The rows are grouped in 4 different ways at once. Each group adds its own fixed numbers to the row, and there is some noise. The rows also spread widely along 16 directions, which tell nothing about the answers.
In the rows, 128 means zero.
Known rows, each followed by its group in each grouping:
[ 87  76 129 140 122 129 172 132 141 154 115 159 115  97  78 129 116 194
 166 107 139 177 133 145 137 176 148 137 136 135 155 161 130 124 190 126
  59 135]
Q518 Q344 B Q176
[158 174 105 132 147 117  93  88 105  93 118 116 147 121 136  77 168 123
  87 113  99  76 115  65 114 133 116 141 108 135  95  77 119 122  77 101
 158  78]
Q518 Q610 N Q484
[ 74 105 151 158 109 135  92 116 167 137 101 145 163 111 108 156 143 140
 109 134  71 138  94  90 134 133 160 132 172  76 147 110 105  96 119 151
  75 136]
Q684 Q506 E Q691
[157 144 187 136  93  92 105 117 131 139 137  92 119  86 146  70  87 119
 147 121  81 153 114 127 116 102 104 103 110 110 128  83 101  96 117  94
 146 116]
Q94 Q115 V Q484
[179 117  47 121 112 183 160 107  70 128 131 109  87 111 113  72 115 166
 133 134 115 136 103 142 113 141 139  93  99 190 177 101 174 162 167 185
  93 143]
Q819 Q165 N Q691
[151 126 139 124 116 125 104 150 132  84 152 120 174 111 142 119 144 165
 159 130 130 106 137  90 109 149 109 173 200 159 208 113 117 136  92 133
  46 128]
Q684 Q115 E Q84
[121  92 141 134  32 141 135  93 128 153 161 145 132 144 150 171  92 127
 157 151 134 128  59 125 134 139 120 111 121 152 180  94 192 179 121 185
  78 165]
Q283 Q344 B Q305
[144  51 109 136 138  77 159  95 166 165 132 185 191 126 117 187 169 167
 158 145 150 146 133 148  85 101 109 171 108 161 159 129 120 172 178 152
  94 148]
Q283 Q610 V Q84
[135 120 138 119 104 116 130  97 127  93 134 128 143 131 141 143 135  80
 129 130 138 142  96 118 137 133 119 156 153 172 112  97 156 129 109 133
 168  99]
Q541 Q165 B Q176
[150 124 126 156 144 128 124  77 110 178 127 111 186 124 103 152 129 177
 133 113 156  77  95  94 117 106 135 132  72 158 106  73  99 129 146  85
 119 118]
Q819 Q506 B Q305
[123 132  66 164 135  95 164 112 166 160 102 172 132 121 100 133 177 173
 123  82 134 117 121 132  96 123  90 168  56 117 116 112 154 187 126  94
 134 134]
Q541 Q344 N Q176
[113 147  51 121 103 113 132  89 155  92 102 126 147 110  67  88 139 134
 109 104 112 145 123 108 147 155  87 155 153 139 123  62 149 107 120  97
  98  87]
Q94 Q344 E Q305
[189 153 188 107 129 135 169 103 117 131 177 140  81 131 167  76  96 160
 178  77 173  93 111 151 147 146 103 103  89 161 145 143 113 157 131  87
 131 144]
Q283 Q344 E Q176
[ 96 118 120 150  78 163 145 162  95 154 118 163 100 112 110  99 116 157
 112 107 103 149 118  64 113 147 115  80 112  82 163 148 157 164 125 159
 119 160]
Q819 Q115 B Q691
[126 104  90 129  68 171 141 113 141 132 138 136 159 127 136 174 118 106
 141 124 126 147  69 136 120  97 137 117 173 149 187  98 179 161 111 186
 128 153]
Q541 Q506 B Q691
[178 153 105 114 166 114 119  48 136  66 115 136 184 126 134 114 160 132
 113 117 135  90 124 111 120 115 130 157 128 190  89  67 121 116 120 109
 145  57]
Q94 Q506 E Q176
[122  92 173 156 135 102 142 133 150 156 154 124 126 123 133 117 134 173
 174 109 124 143 109 130 139 175 115 173 149 121 170 145 103 126 127  96
  72 153]
Q541 Q115 B Q484
[116 121 104 152 122 171 149  74 117 170 103 150 132 124 110 128 134 157
  93 111 137  69  92  60 111 112 144 105  62 145  83 108 163 166 118 128
 141 100]
Q283 Q115 B Q176
[102 156 131 120 151 143 164 116 167 100 126 167 106 111 110 153 127 133
 169  64 179 124 100 191 140 161 131 188 113 164 127 149 147 149 154  89
 150 114]
Q541 Q115 N Q84
[206  97  90 126 175 154 147 105  91 147 145  96 155 120 136 127 166 113
 142 108 174 116 104 149 120  70 141 135 138 199 144 122  86 135 140 107
 190 126]
Q518 Q344 V Q691
[118 124  75 136 157 143 132 107 136 144 110 185 159 112  79 130 190 178
 102  85 162  60 151  77 123 139 113 144  92 114 102 148  92 151 144  79
 102 131]
Q283 Q344 B Q305
[ 89 152 124 155 137 179 163 108 152 124  84 191 134 102 125 125 113 205
 149  81 130 119 100 114 107 113 172 143 119 133 151 141 164 162 129 134
 113 102]
Q819 Q344 V Q176
[121 147  85 105 122 158 134 102 107 137 111 136 138 105  61  81 135 155
  80  89 129  94 148  70 142 146 115  70 106 112  90 104 113 111 147  96
 103 114]
Q518 Q506 E Q691
[122  48 170 135 120 127 151  87 163 164 117 195 113 137 164 153 122 103
 116 173 102 149 103 124 100 101 154 128 101 142 130 171 148 158 147 211
 153 121]
Q819 Q610 E Q305
[102  85 142 117  45 172 130 140 123 153 156 157  99 142 148 135 121  87
  92 139 133  94 109  62 125 143 101  96 121 111 160 155 190 198  80 177
 109 168]
Q819 Q115 V Q305
[145  87 168 130 111 135 150 121 105 135 150 130 145 133 140 172 109 132
 185 127 142 201  69 173 140 110 157 121 149 156 186 117 124 142 178 160
 148 155]
Q819 Q506 V Q176
[102  95 177 167 126  89  71  96  99 155 132 101 137 116 100 148 150 127
 117 161 103 128  89 103 152 179 155 160 102 122  88  92 110  93 147 115
  74 128]
Q541 Q344 B Q484
[152  70 169  97  96  72 181  45 215 118 142 199 136 155 172  84 133 110
 133 132  71 134 129 115 117 139  65 112 150 125 125 130 127 133 106 144
 127 107]
Q283 Q610 N Q84
[159  91 121 104 107  44 149 130 143 112 138 143 128 103 116  93 149 103
 124 125 140 170 189 128 104 145  51 147 116 144 119 123 126 145 136  97
 138 111]
Q518 Q115 V Q176
[108  92 157 119  88  80 134 110 103 151 140 154 106 133  96  97 131 118
  89 133 125 146 148  80 144 184  88  98  72 122  82 116 154 135 150 119
 107 120]
Q518 Q506 V Q84
[147 161 180 137 100 148 147 150  64 148 156 106 119  96 123 130  60 198
 198  91 196 125 108 136 124 136 150 110  92 185 164 114 144 147 161  93
 115 128]
Q518 Q344 B Q176
[108 164 124 123 100  85 142 141 126 109 110 206 139  90  97  98 129 187
 131  92 136 150 180  98  99 149  84 117  77  98 124 123 150 154 164 110
 103 118]
Q94 Q165 V Q484
[100 107 150 159  95 113 150 161 141 191 131 153 125 109 112 182 111 162
 129 126 183 113 131 103  92 122 120 162  73 145 146 148 178 184 129 130
 113 146]
Q283 Q165 E Q691
[117 122  52 141 109 171 159 144 112 139 110 131 110 107 101 102 130 131
 111 104 146 147 113  96 108 121 132 127 134 153 157 127 189 158 112 147
 149 110]
Q684 Q506 B Q484
[135 116 123 137 126 115 123  80 140 150 109 140 174  97 109 194 123 115
 127 134 160 104 116 136  91  74 154 132  69 173  83  89 137 140 159 125
 157  97]
Q684 Q506 B Q176
[ 74 111 128 122  54 155 127 181 154 120 122 157  73  87 120 142  98  74
 128 118 112 211 100 166 129 128 133 119 161  87 185 163 184 151 128 181
 149 164]
Q283 Q506 V Q484
[102  81 103 149 140 123 133 112 161 209 116 108 129 103  66 140 159  92
  99 101 125 130 103 123 132  98 115 136  96  95  82 117  96 114 136  68
 168 137]
Q94 Q115 V Q484
[108 100  95 131  96 135 121  86 212 140 120 121 134  90 120 191  99  72
 140 135 131 127  76 208 116 102 151 170 143 162 137 103 172 138 117 148
 122 128]
Q518 Q506 B Q484
[129  77 207 131 113 108 155  97 142 180 139 173  91 144 159 109 119 102
 100 139 110 123 124  93 117 134 126  95  62 115  89 170 149 153 126 148
 167 118]
Q819 Q506 N Q484

New rows, each followed by its group in each grouping:
[118  91 212 134 128 158 139  66 162 134 117 114 129 129 168 118  96  85
 121 127  98 132  70 108 146 100 182 124 175 158 100 123 125  84  90 126
 183  62]
Q518 Q506 V Q176
[ 97 143  82 133  56 144 141 165 131 126 117 139 138  79  96 180  92 159
 162 116 169 152 118 146  89 107 129 146 121 161 194  98 210 184 141 155
  87 145]
Q684 Q165 V Q176
[133 139 108 164  97 106 120 161 138 122 115 110 118  91 132 154 125 121
 165 115 115 187  86 185 102  98 129 169 129 137 179  99 149 153 120 135
 168 139]
Q518 Q344 N Q176
[133  66  85  83 109 105 181  72 175 123 144 164 138 118  85 117 138 112
 118 121 179 102 180 120 126 178  71 140 130 178 104 144 155 147 150 110
  78 108]
Q283 Q115 B Q691
[169 118  82  72  87 128 142 113 147  83 162 120 154 110 112 112 131 121
 148 117 159  94 154 137 115 158  73 138 165 192 173 103 152 158 117 123
  69 127]
Q518 Q115 N Q84
[ 82 142  89 142 111 166 152 135 134 100  79 177  93  86 102  72 108 170
 122  99 112 153 136  93 108 161 141 138 132 134 147 150 175 135 135 149
 106  79]
Q684 Q115 B Q305
[145 147 188 123 123 121 130 129  86 150 152  91 119  94 113 162  77 152
 172 120 202  93 124 148 112 134 147 140  49 199 120 117 135 146 174  91
 128 118]
Q819 Q610 N Q176
[160  98 111 103  60 155 162 106 136 103 160 137 102 141 166  76 112  80
 145 121  84 185  74 130 141 132  90  84 198 125 195 117 161 148  96 185
 155 148]
Q283 Q115 B Q484
[168 142 109  78 127 144 138  98 118  87 146 157  90 103 132  87 115 123
 132 118 159  99 148 152 127 155 113 120  98 176 135 147 133 149 164 140
 111 119]
Q283 Q610 E Q305
[176  95 132 119 129  72 146 117 106 163 174  93 142 119 101 133 141 114
 171 113 192 143 128 153 138 137  83 146 108 173 128 102 102 126 160  63
 138 141]
Q684 Q344 B Q484
[145 120 190 188 140 120  93 125 110 122 120 126 177 126 185 136 151 160
 151 137  75 147  72  84 111 104 166 152 180 119 175 108  85 108  88 146
 139 121]
Q518 Q344 B Q691
[160 163 118  90 140 124 146  47 130  76 130 167 166 132 123 113 125 161
 120 107 172  62 146  99 122 154 114 132  87 195  86  88 162 155 135 112
 101  70]
Q819 Q506 E Q176
[184 120  80  93 126 136 163  65  94 129 157  75 134 133  92  95 127  99
 143  98 173 130  90 151 166 129  91 119 116 205 109  63 122 116 157  76
 159 105]
Q541 Q115 V Q305
[134 145 105  91  77 167 145  58 127  89 133 141 149 146 125 121 125  74
  94 108 140 101  80  81 154 121 113  94 159 162 109  73 179 132  90 144
 168  91]
Q283 Q344 E Q691
[102 132 145 115  58 176 116 161  82 115 137 146 107 116 127 154 111  66
 129 112 136 175  78 111 144 117 131  89 146 106 157 134 141 145 137 164
 205 152]
Q283 Q115 B Q305
[ 91 102 205 139  80 167 133  84 101 182 148 152 140 158 131 176 111 124
 125 120 153 105  47  75 165 129 159  93 100 128 110 117 144 142 133 135
 141 137]
Q283 Q344 V Q305
[127  95 111  79 120 188 130 107 143  96 131 167 128 109 119 116 154  88
 105 118 118 103 136 119 143 133 137  95 184 122 142 163 103 128 135 154
 114 150]
Q819 Q165 V Q691
[142 146 196 122 144 144 145  90 183 112 154 154  95 120 188 110 106 112
 177  78 133 107  77 190 150 137 137 151 140 132 150 154 110 139 103 103
 147 135]
Q518 Q115 V Q484
[135  83 117 112 128 101 138  29 226 133 141 200 143 158 150 142 182  93
  97 127  98  67 114 140 135 153  99 142 102 107  92 130 134 162 107 142
  98 138]
Q94 Q506 N Q484
[134 168 124 139  93 102  93  96 119 128 113  99 138 100 102  83 124 133
  97 118  81 108 111  84 129 129  97 105 100 107  96  47 123 102 102  93
 105 111]
Q541 Q344 E Q691
[155 101 167 109 123 116 128 140 116 128 168 167 101 134 140 143 158 105
 156 111 152 153 111 164 161 145 107 125 125 107 160 170  72 147 166 127
 148 191]
Q283 Q344 E Q305
[ 97 148 131 104  88 146 107 165 153  69 133 179 144 111 135 166 163  67
 138  82 144 151 114 130 146 119 105 145 206  85 176 150 111 141  98 120
 173 155]
Q684 Q344 V Q305
[119 157 150 143  67 130 136 168 127 179 142  81 142  83 101 160  68 167
 180  95 170 133  97 141 106 100 118 138 110 143 179  89 154 141 126  87
 125 150]
Q283 Q165 N Q484
[114 146  79 111  75 154  84 165 115 115 120  58  62  61  75  91  92  56
  87 131 129 135 131 136 134 139 118 125 125 143 127 103 159 105 115 115
 126 117]
Q684 Q506 E Q305
[178 160 204 107 125  92 131  72 100  90 153 181 207 160 177 167 140 147
 163 118 159 111  98  90 119  94 117 112 111 153 125  82 102 153 137 134
 183 106]
Q283 Q610 E Q176
[106  73 111 118  76 137 141 171 111 166 140 112 174 125  78 202 142  93
 116 126 195 151 128  82 117 103 114 139 155 152 154 131 149 149 134 123
 171 132]
Q283 Q506 N Q305
[190  91  92 140 158 109 116 139  85 136 143  96 123 117 127 107 190 113
  96 139 146 115 147 102 101 129 112 158 102 168 131 135 110 145 126 122
 156 124]
Q283 Q506 N Q691
[129 146  83 101 139 141 151  67 144  67 103 156 156 122  89 125 143 130
 141  95 129 156  93 148 149 141 128 142 151 150 120  83 129 122 164 128
 141  96]
Q819 Q115 E Q176
[154 111 109 119 104 139 121  58 119 126 138 127 144 142 138 100 147 119
  85 136 109  75 105  78 136 136 122 100 109 149 101  80 151 151  96 138
 103 111]
Q518 Q506 V Q176
[147 107 154 113 104  82 124  78 126 102 146 194 157 162 146 101 176 150
 113 135  71 134 119  67 142 165  80  89 131  73 135 106  92 142 133 158
  95 153]
Q283 Q610 E Q176
[127  72  58 138  88  73 160 137 164 149  93 150 134  76  84 113 128 122
 109 146 118 178 186 121  60 107  76 144 110 148 135 123 175 154 137 142
 120 109]
Q819 Q344 B Q691
[160 162  99 106 133 175 109 157  94 115 134  62 133  52  93 116  95 122
 153  97 182 112 134 150 110  95 153 135 145 188 150 111 111 106 140  85
 152 106]
Q283 Q506 B Q484
[149 124 151 137 133 150 154  87 113 147 111  94 113  96 130 107  82 126
 128 126 160 117 103 118 101  93 162 142  85 219  92 108 170 129 130 114
 177  50]
Q283 Q115 V Q176
[158  90 157  89  34 147 160  99 124 151 170 128 114 110 155 122  47 110
 163 152 142 130 110 143 109 117 118  64 124 181 170 118 189 166 136 186
  97 137]
Q518 Q115 B Q484
[138  62 129 117 131 144 174 131 151 156 149 157  71 136 129  89 141 111
 112 111 150 136 136 120 146 160 105 132 136 136 146 198 125 149 126 129
 138 145]
Q283 Q506 E Q305
[ 93 130 131 111 139 144 147 105 143  84  87 191  98 100 108  97 130 113
 110 113  98 184 122 135 136 150 155 129 136 121 103 157 144 112 170 165
 156  81]
Q541 Q115 E Q484
[151 104 106 153 123 103 134  82 103 154 134  80 182 134  96 109 137 171
 138 127 125 155  84  97 136 130 121 145 137 163 140  43 133 107 136 104
 102 104]
Q283 Q506 V Q484
[153 123 133  77  92 160 121  50 161  83 126 107 151 104 131 127 109  59
 125 133 101 108  90 142 133  95 141  99 170 165 103  81 118  99 120 140
 162  86]
Q283 Q115 N Q176
[171 121 133  61  94 151 159 126  53  88 187 137 119 133 117 123 117 115
 163 121 210 133 138 139 148 177 116  99 126 206 162 143 168 166 182 152
 120 136]
Q819 Q344 N Q484
[134  90 115 124 116 114 119 120 122 147 103 139 145  90 103 145 125 119
  87 167 149 120 165 100  81  99 137 142  81 182 100 132 156 143 156 159
 127  81]
Q541 Q506 E Q305
[109  96 131 129 101 116 116 122 134  88 120 121 164  94 113 135 119 133
 134 158 134 143 153  92 106 163 138 178 185 184 153 116 162 113 124 153
  66  79]
Q94 Q115 B Q691
[151  82 101 135  78 146 124 142 141 167 141 104 103  98 130 151 117  79
 138 135 110 164  87 177 114  82 123 100 131 117 172 120 123 154 130 158
 158 189]
Q283 Q506 B Q176
[111  79 162 147 122 117 180 116 130 205 116 149  88 118 115 120 109 147
 111 131 146 114 139  92  92 125 133 121  38 156  86 168 168 160 147 126
 149 102]
Q541 Q610 N Q176
[137 124  66 105 119 143 136 153 161 116 115 177 117  86 111 128 155 109
 115 107 136 125 158 149  91 100  95 136 121 118 158 164 121 175 140 147
 139 150]
Q541 Q115 E Q305
[138 107 155 130 158 101 150  97 146 131 127 178 153 119 120 140 163 159
 172  91 131 162 114 172 141 124 126 137 120 114 131 137  66 127 187  99
 131 149]
Q541 Q344 V Q176
[121 135  90 130 132 150 147  71 150  96 112 195 156 145 130 103 167 158
 126  86  98 136  86 109 149 137 123 120 150 106 147 102 122 136 128 138
 119 121]
Q684 Q506 V Q305
[152  80 145 113 118 110  90 113  96 125 154  82  87 103 113 140 140  59
 119 174 127 131 113 170 135 163 136 151  93 183 106 121 125 122 167 144
 114 136]
Q541 Q115 N Q84
[135 197 203  81 102 138  88 112 127  54 143 140 115 100 164 121 101  46
 124  99 127 111 108 146 148 130 141 101 136 123  96 121 116 103 109 112
 205  96]
Q518 Q506 N Q484
[158  84 193 145 100 155 152 149  92 157 148  95 131 140 165  83  88 153
 144 137 112 163  98  56 122 114 136 109 188 161 198 133 131 118  93 152
 142 109]
Q819 Q506 E Q305
[160 157 181 101 102  54  98  68  89  60 160 126 166 140 141 139 117  79
 145 138 152 160 103 136 154 171 101 145 113 175  90  50 147 111 146 115
 160  88]
Q819 Q506 B Q484
[135 130 120 111 148 151 136 111 108 108 155 124  70 108 103 135 116 136
 170 111 171 137  97 205 165 187 156 154  98 176 145 140 130 136 199 130
  90 150]
Q94 Q610 E Q176
[107  88 188 177 119 118 139 139 133 167 156 163 112 164 166 169 143 139
 142 122 130 158  67 120 143 156 138 155 120 107 174 155 147 167 115 161
 129 176]
Q94 Q506 E Q691
[147  99 130 108  92 213 192 105  89 155 152 137 114 149 130  94 100 142
 155  88 122 161  60 110 161 110 145  31 161 133 170 128 129 137 150 157
 161 155]
Q541 Q506 B Q176
[130  96 166 133  97 103 182  97 146 119 157 203 100 180 177  98 146 151
 141 119 118 149  99  99 142 196  92 142 127 127 161 154 182 180 108 166
 113 137]
Q283 Q165 N Q484
[ 86  63 205 144 113 138 156 101 141 219 144 102 106 132 101 160 107  97
 120 116 160 111  83 102 157 134 142 126  93 138  72 141 131 121 130  78
 152 125]
Q541 Q115 V Q176
[132 150 162  91 105 138 126 104  99  45 134 216 134 144 161  83 156 101
 120 105  86 157 116  75 147 162 108  75 165  82 134 139 116 136 126 171
 172 121]
Q819 Q115 B Q484
[113 177 104 106  78 158 103 104 178  52 137 174 109 110 156 123 128  90
 123 101 112  82  95 135 135 160 103 153 162 127 150 113 176 161  63 143
 108 140]
Q283 Q165 B Q84
[120  95 169 143 126 150 153 114 121 159 120 156 127 154 129  64 145 135
 108 101  48 189  80  58 156 121 127  65 175  49 143 132  84  96 116 140
 176 138]
Q819 Q506 E Q484
[ 97 186 180 139 120 101  93 133 109  48 112 163  94 102 139  79 121 166
 135 115  96 147 128 102 139 214 132 169 119 115 136 128 130 109 131 124
  99  88]
Q283 Q610 N Q305
[178 128   9 119 138 109 117 134 115  53 134 152 154 110 132 111 192 140
 132 134 134 126 153 130  86 146  86 192 158 183 193 109 154 183 113 164
  93 129]
Q518 Q610 B Q84
[104 112  81 127 106 104 122 149 126 113 117 159  86  89  93 102 151 125
 100 133 139 141 169 118 108 178 101 165  95 135 134 151 191 172 134 140
  80 129]
Q819 Q344 V Q484
[149  98 119 118 145  84 116  52 157  72 119 144 114 112 125  81 156  84
 116 144  76 160 127 157 146 179 113 152 140 140  89 107  99  83 155 132
 114  96]
Q94 Q115 B Q691
[168 159 137  78  73 147 100 130  79  44 162 186 146 134 174 148 164  77
 129 124 137 115 124 112 123 131 113  81 148 124 174 126 135 175 125 194
 150 161]
Q684 Q344 N Q691
[130  97  91 159 146 139 122 110 100 175 111 126 160 121 113 143 170 141
  82 143 140  89 118  53  86  93 138 153  84 151 114 113 155 169 108 141
 142 110]
Q819 Q610 V Q484
[103 107  95 138  67  74 135 141 157 109  91 163 161 105 104 139 149 127
  99 145 106 172 158  71  70 121  84 160 125 122 135 100 189 166 107 155
 134  90]
Q283 Q115 N Q176
[142  78 129 145 169 169 193 133 135 151 140 196  96 150 157  92 172 161
 149  84 142 133 113 108 130 145 135 139 149 124 178 218 123 175 117 140
 152 155]
Q819 Q344 B Q484
[148 102 190 132 130 127  95 122  77 153 165 129 108 134 157 187 143  69
 123 153 165 123  78 145 138 124 160 132  71 153 111 142 124 164 152 167
 182 152]
Q518 Q115 E Q484
[166 136 181 127 124 128 105 184  35  91 166 106 107 134 153  87 161 134
 139 119 132 139 131  69 136 177 109 125 138 121 173 144  95 145 118 123
 147 151]
Q819 Q115 N Q176
[130  84 175 136  61  55 117 133 107 145 137  84 106 109 111 101  96  79
 114 158  98 209 124 103 134 148  90 111 118 130 103  85 143  96 133 118
 156 109]
Q283 Q506 B Q176
[157 100 126 136 141 120 133  98 134  97 116 162 122 116 153  41 156 169
 108 130  67 142 144  93 118 158 120 123 152 120 155 140 109 119 119 152
  80 110]
Q283 Q506 V Q691
[127  76 152 158 109 104 135 117 160 148 123 183 101 119 157 133 131 119
 153 139  77 187  95 165 115 120 125 136 118  97 161 153 116 149 147 170
 140 165]
Q819 Q344 B Q305
[133 133 108 101 144 160 140 135 100  98 142 178  59 126 140 107 170  80
 104  89 153 122 123 135 147 155 121 114  98 118 119 185 130 174 132 134
 189 151]
Q518 Q610 V Q176
[120  80 190 158 130  89 119  67 161 176 125 119 158 112 112 154 119 139
 143 144 118 111  96 119 130 129 142 157 109 156  86  98 101  92 140  88
 103 103]
Q283 Q344 B Q84
[142  98 155 125  98  88  94 140  98 157 142  49 174  92  84 151 109 106
 124 161 146 155 128 108 118 110 126 143 138 169 126  73 117  90 143 109
 118 106]
Q541 Q506 E Q484
[161 115 137 114 169 158 135 125 135 108 128 180 133 121 138  64 172 152
 118  94  87 124 147  97 129 121 124  94 164  94 147 170  52 112 137 126
 138 136]
Q94 Q506 E Q84
[147  85 149 142 118 150 101 149  57 182 151  55 109 102  89 134 115 134
 132 152 148 139  96 120 139 133 152 125 104 164 148 114  96 112 172 127
 108 149]
Q283 Q115 E Q305
[123 104 107 145  86 122 164 150 153 161 116 147 107  98 121 173 110 122
 150 122 154 166 108 167  79  89 120 149  79 153 156 137 188 196 144 157
 173 139]
Q283 Q115 N Q176
[103 114 131 150  98 147 103 141  78 132 121 143  86  95 127 102 112 170
 121 165  92 141 117  96 107 172 163 121  94 133 162 144 173 150 150 200
  53 135]
Q541 Q610 B Q484
[101  90 148 183 156  88  80 122 124 132 129 109 120 114 115 148 167 131
 116 149 118 134 111 119 140 193 152 209 118 133 118 125 116 108 130 115
  79 129]
Q94 Q506 B Q691
[124  47 145 159 127 119 157 140 129 178 123 149 124 113 136 162 133 154
 137 166 144 144 139 113  74 122 159 159 105 176 167 176 161 162 156 186
 102 124]
Q684 Q610 N Q691
[ 86  86 100 148 117 133 149 149 117 139 115 183 169 137  92 175 173 153
 114 112 158 150 131  60 114 144 124 149 137 122 145 146 160 175 134 147
 131 136]
Q819 Q506 B Q176
[156  87  54  97 102 167 156 116 150 165 131 128 110  80  82 109 129 129
 136 117 126 124 132 174 111  99 123  85 114 138 160 139 121 148 173 142
 100 165]
Q283 Q344 N Q484
[158  98 121 122 112 157 127 119 127 146 116 120 134  99 132 130 112  87
 112 140 124 144 112 120 102  57 150 101 137 159 137 123 120 122 134 161
 183 107]
Q684 Q506 E Q305
[119 143  90 152 103 111 110 159 123  81 114 137 155 115 136 125 161 138
 106 122 132 132 140  65  90 139 102 189 153 144 169 104 189 178  61 136
 118 103]
Q819 Q506 V Q176
[162 136  95 117 113 154 119  75 160 127 156 124  95 129 158 114 130  80
 121 105 128  67  78 164 143 129 104 129 101 145 124 106 135 159  90 115
 134 156]
Q541 Q506 B Q305
[188  95 188 135 160 123 130  80 141 167 160 112 125 144 168 128 160 105
 152 105 107 102  70 160 147 101 130 111 109 112 118 127  34 122 128  93
 182 165]
Q518 Q115 N Q176
[146  86 114 116 147 144 138  31 126 146 123 124 131 119 106 129 122 103
 125 141 120 148  75 174 150 113 178 108  95 179  82  92 126  99 198 147
 140  98]
Q94 Q506 V Q484
[139 109  76  92 155 203 137  69 152  89 149 176 145 140 123 149 186 116
 139  95 138  78  81 158 159 147 138 137 169 143 160 139 102 168 141 150
  93 173]
Q819 Q115 V Q84
[116  97  90 153 101 130 140 130 118 160 122 155 155 127 116 177 157 125
 120 134 141 147  95 105 102 100 123 146 113 137 145 113 173 176 129 164
 154 146]
Q541 Q165 B Q484
[151 120 125 167 138 103 124 119 158 158 132 106 136 107 147 167 126 154
 161 134 137 116  90 168  89  95 134 197 100 168 165 102 141 167 114 129
 113 142]
Q541 Q610 E Q176
[154  87 112 185 160 152 126 146  65 183 101  78 124 100 113  86 135 167
 112 144 121 130 120  60  93  96 158 143 108 176 136 128 116 118 124 119
 149  91]
Q819 Q344 B Q305
[141 126 160 100 140 142 108 116 165 146 168 116 135 101 113 187 135  88
 169  94 186  81 100 195 156 113 138 145 137 137 136 139  70 123 147  79
 122 178]
Q684 Q344 E Q484
